The rows come from 4 hidden closed curves, with some noise, and rows from the same curve form a group. Each curve winds through 4 dimensions. The rows are also pushed far along 2 directions, which tell nothing about the answers.
In the rows, 128 means zero.
Some rows, each with its group after it:
[111 151 124 131 113 127 115 137 128 117 119 107  93 148]
W
[119 107 130 133 149 132 127 155 136 141 138 145 171  93]
V
[103 164 110 108  98 113 125  96 130  89  97 117  86 158]
W
[143 123 144 136 139 147 139 138 128 123 144 119 156 109]
H
[136 123  96 134 111 117 109 144 136 157 127 112 143  89]
V
[121 105 108 134  94 109 101 120 135 125  96 123 110 115]
W
[118 135 131 129 126 130 117 144 130 133 132 115 115 138]
W
[139 129 154 120 132 139 139 125 102 120 153 135 131 193]
W
[125 131 104 105  91 109  95 114 123 118 119 113 112 137]
J
[124 135 144 139 148 139 133 151 126 140 144 130 129 139]
V
[133 104 117 144 127 125 122 150 136 155 131 130 159  98]
H
[127 127 123 141 106 116 150  96 121 109  96 136 100 167]
H
[130 134 122 116 137 116 138 110 121 138 135 144 122 150]
H
[122 138 124 119 135 122 125 127 132 145 129 132 111 137]
H
[133 107 147 111 146 138 143 135 130 125 142 144 175 120]
J
[ 79 123  67 119  66  78  84 101 164 103  38 115  72  84]
V
[139 150 114 143 112 122 114 119 113 128 135 113  94 137]
J
[140 114 140 141 158 140 121 148 122 152 158 138 148 111]
W
[ 99 141  91 120  62 101  85 122 130 109  84  95  73 144]
J
[137 124 145 118 148 137 146 113 137 123 128 137 131 116]
H
[121 108 109 137 125 121 112 136 152 135 107 126 137  61]
W
[103 132 119 112  97 113 131 106 131  89  94 123 114 155]
J
[137 117 123 121 134 122 135 113 134 135 123 138 140 108]
V
[132 132 141 147 120 131 163 101  99  97 131 145 127 192]
V
[148 106 133 107 149 134 128 128 131 142 152 141 172  94]
J
[109 137 107 117 123 112 108 132 135 132 120 125 120 115]
V
[121 111 128 108 117 123 125 126 137 117 117 130 149 123]
J
[ 99 138 102 100  86 100  86 114 137 115  88 109  76 136]
W
[125 143 115 123 106 111 138 101 105 110 119 134 109 183]
H
[131 117 129 127 130 136 120 136 146 125 123 115 147  79]
H
[117 153 105 126 103 113 115 118 115 117 123 119 104 155]
V
[125 126 108 111 104 113 112 106 129 114 111 124 120 121]
J

New rows. What belongs after each?
[118 158 136 110 132 134 133 125 128 114 137 120 118 149]
W
[125 143 143 129 146 146 154 141 136 121 141 125 149 130]
W
[118 146 134 150 139 143 145 145 136 119 128 121 133 112]
W
[138 146 122 162  85 123 155 104  97 101 113 119  98 206]
V
[108 166 129 143 130 138 136 137 129 111 129 116 105 139]
W
[110 119  99 136  97 109 107 118 148 115  84 119 110  86]
W
[124  99 111 129 109 112  99 126 137 137 106 130 124 100]
W
[ 92 136 104 138  93 109 113 123 128 102  90 123 108 141]
V
[134 130 142 141 129 146 136 138 126 116 139 117 144 119]
H
[122 149 119 123 134 124 120 119 140 124 122 125 100 108]
J
[156 139 125 150 108 127 152 115 104 134 140 123 132 169]
V
[133 139 137 148 133 140 132 141 121 133 140 121 120 128]
J
[121 125 111 126 120 119 124 128 126 127 123 134 142 117]
V
[118 114 122 136 119 119 132 125 132 114 104 139 132 127]
V
[122 147 123 136  77 122 118 117  92  96 124 105  97 213]
J
[114 133 109 137 112 114  96 125 129 127 110 121  92 113]
W
[100 127  94  83 114 105  93 123 177 130  89 116 121  49]
W
[123  95 132 127 162 135 128 161 173 159 115 136 165  36]
J
[150 106 156 126 156 152 128 166 120 155 175 125 184 122]
J
[121 113 158 130 173 144 145 146 135 137 139 149 142 125]
V
[151 140 171 125 162 154 171 108 109 105 165 144 150 165]
H
[124 117 145 111 138 136 147 124 128 112 131 142 157 137]
J
[131 118 128 123 111 129 111 143 117 133 138 115 140 142]
J
[132 124 158 147 161 155 162 149 127 126 146 140 159 133]
J
[121 117 126  96 133 125 102 145 137 144 136 121 148 102]
J
[122 150 125 150 118 131 129 128 122 117 122 115  96 147]
J
[110 121 127 100 129 128 131 124 144 113 109 133 144 115]
J
[138 102 134 116 122 126 125 124 124 132 129 137 145 137]
W
[136 126 136 133 163 139 125 139 128 142 157 142 144 100]
W
[113 136 120 153 113 128 109 141 125 126 115 113  95 131]
W
[111 139 114 126 149 129 113 158 165 143 121 114 135  47]
W
[158 129 144 139 137 139 153 125 116 146 147 131 131 150]
V
[110 128 131 137 131 134 138 138 141 119 110 125 125 123]
J
[144 107 154 163 157 154 149 158 126 142 151 135 174 110]
W
[150 103 135 128 160 138 138 146 125 160 162 148 187 103]
H
[124 121 137 124 137 134 115 152 136 145 137 119 134 117]
W
[117 124 140 134 143 141 137 149 143 131 127 128 144 109]
J
[145 104 167 126 184 150 160 133 130 144 158 163 170 121]
V
[109 166 127 114 120 128 133 119 130 103 125 113 100 153]
W
[119 144 111 111 116 115 112 117 130 123 123 119 115 122]
H
[134  99 124 122 128 123 100 137 130 146 125 134 136 103]
W
[123 147 131 112 128 123 121 115 118 115 135 131 111 149]
W
[115 154 128 157 121 131 121 136 117 114 127 119  94 146]
W
[136 122 147 106 143 141 120 145 119 140 165 128 162 138]
J
[110 160 123 140 130 134 133 139 138 115 121 114 112 116]
W
[136 122 153 164 135 148 140 153 110 130 149 125 135 159]
W
[122 119 125 154 118 128 139 136 122 122 117 132 141 136]
V
[140 123 112 127 124 119 132 123 126 141 138 129 149 113]
V
[142 108 155 158 147 148 139 163 119 145 152 129 157 132]
W
[118 151 133 110 130 130 123 128 126 121 136 121 114 153]
W
[ 97 104 110 100 149 112  90 143 181 152  95 138 120  35]
V
[119 141 145 110 144 133 143 124 122 109 138 135 130 150]
J
[114 143 140 148 130 134 137 139 116 120 132 127 108 173]
V
[121 182 151 130 114 139 157 105  85  79 142 120  84 252]
W
[131 124 120 145  93 126 126 124 115 111 115 114 120 155]
J
[117 140 107 137 105 116 107 140 124 132 118 111 112 136]
H
[114 146 135 105 133 126 126 121 131 113 130 128 119 141]
J
[142 102 132 140 121 129 122 127 118 132 125 138 137 137]
W
[115 137 114 152  99 120 137 110 128  98  93 121  96 137]
J
[125 120 153 145 159 147 159 147 137 129 135 138 158 117]
J
[121 124  96 109 113 101 109 113 140 133 107 132 123 104]
H
[113 105 126  97 138 123 123 130 152 127 116 137 158  89]
J
[134  95 132 126 157 138 126 153 162 161 122 129 155  52]
H
[138 123 137 156 129 139 153 123 120 117 129 133 135 136]
J
[156 122 142 163 136 143 152 128 109 131 153 133 147 140]
J
[129 121 131 124 125 133 112 151 123 141 141 113 146 133]
J
[118 137  70 117  73  91  97 104 140 127  85 107  93 103]
V
[121 142 126 124 130 123 132 127 120 139 132 131 107 154]
H
[151 101 132 125 160 136 138 147 130 163 161 148 187  93]
H
[119 129 139  99 151 132 127 133 143 130 135 136 143 108]
J
[117 155 135 111 138 134 134 130 132 119 135 121 122 139]
W
[122 144 138 138 122 140 154 134 127 107 124 118 130 150]
W
[122 153  83 142  66 103 110 117 115 118 100  95  87 156]
V
[117 111 132 137 133 127 136 123 141 125 103 141 123 119]
V
[122 148 127 129 122 128 137 107 121 100 123 130 114 146]
W
[111  87 113 109 147 113 102 139 182 157  88 139 140  23]
V
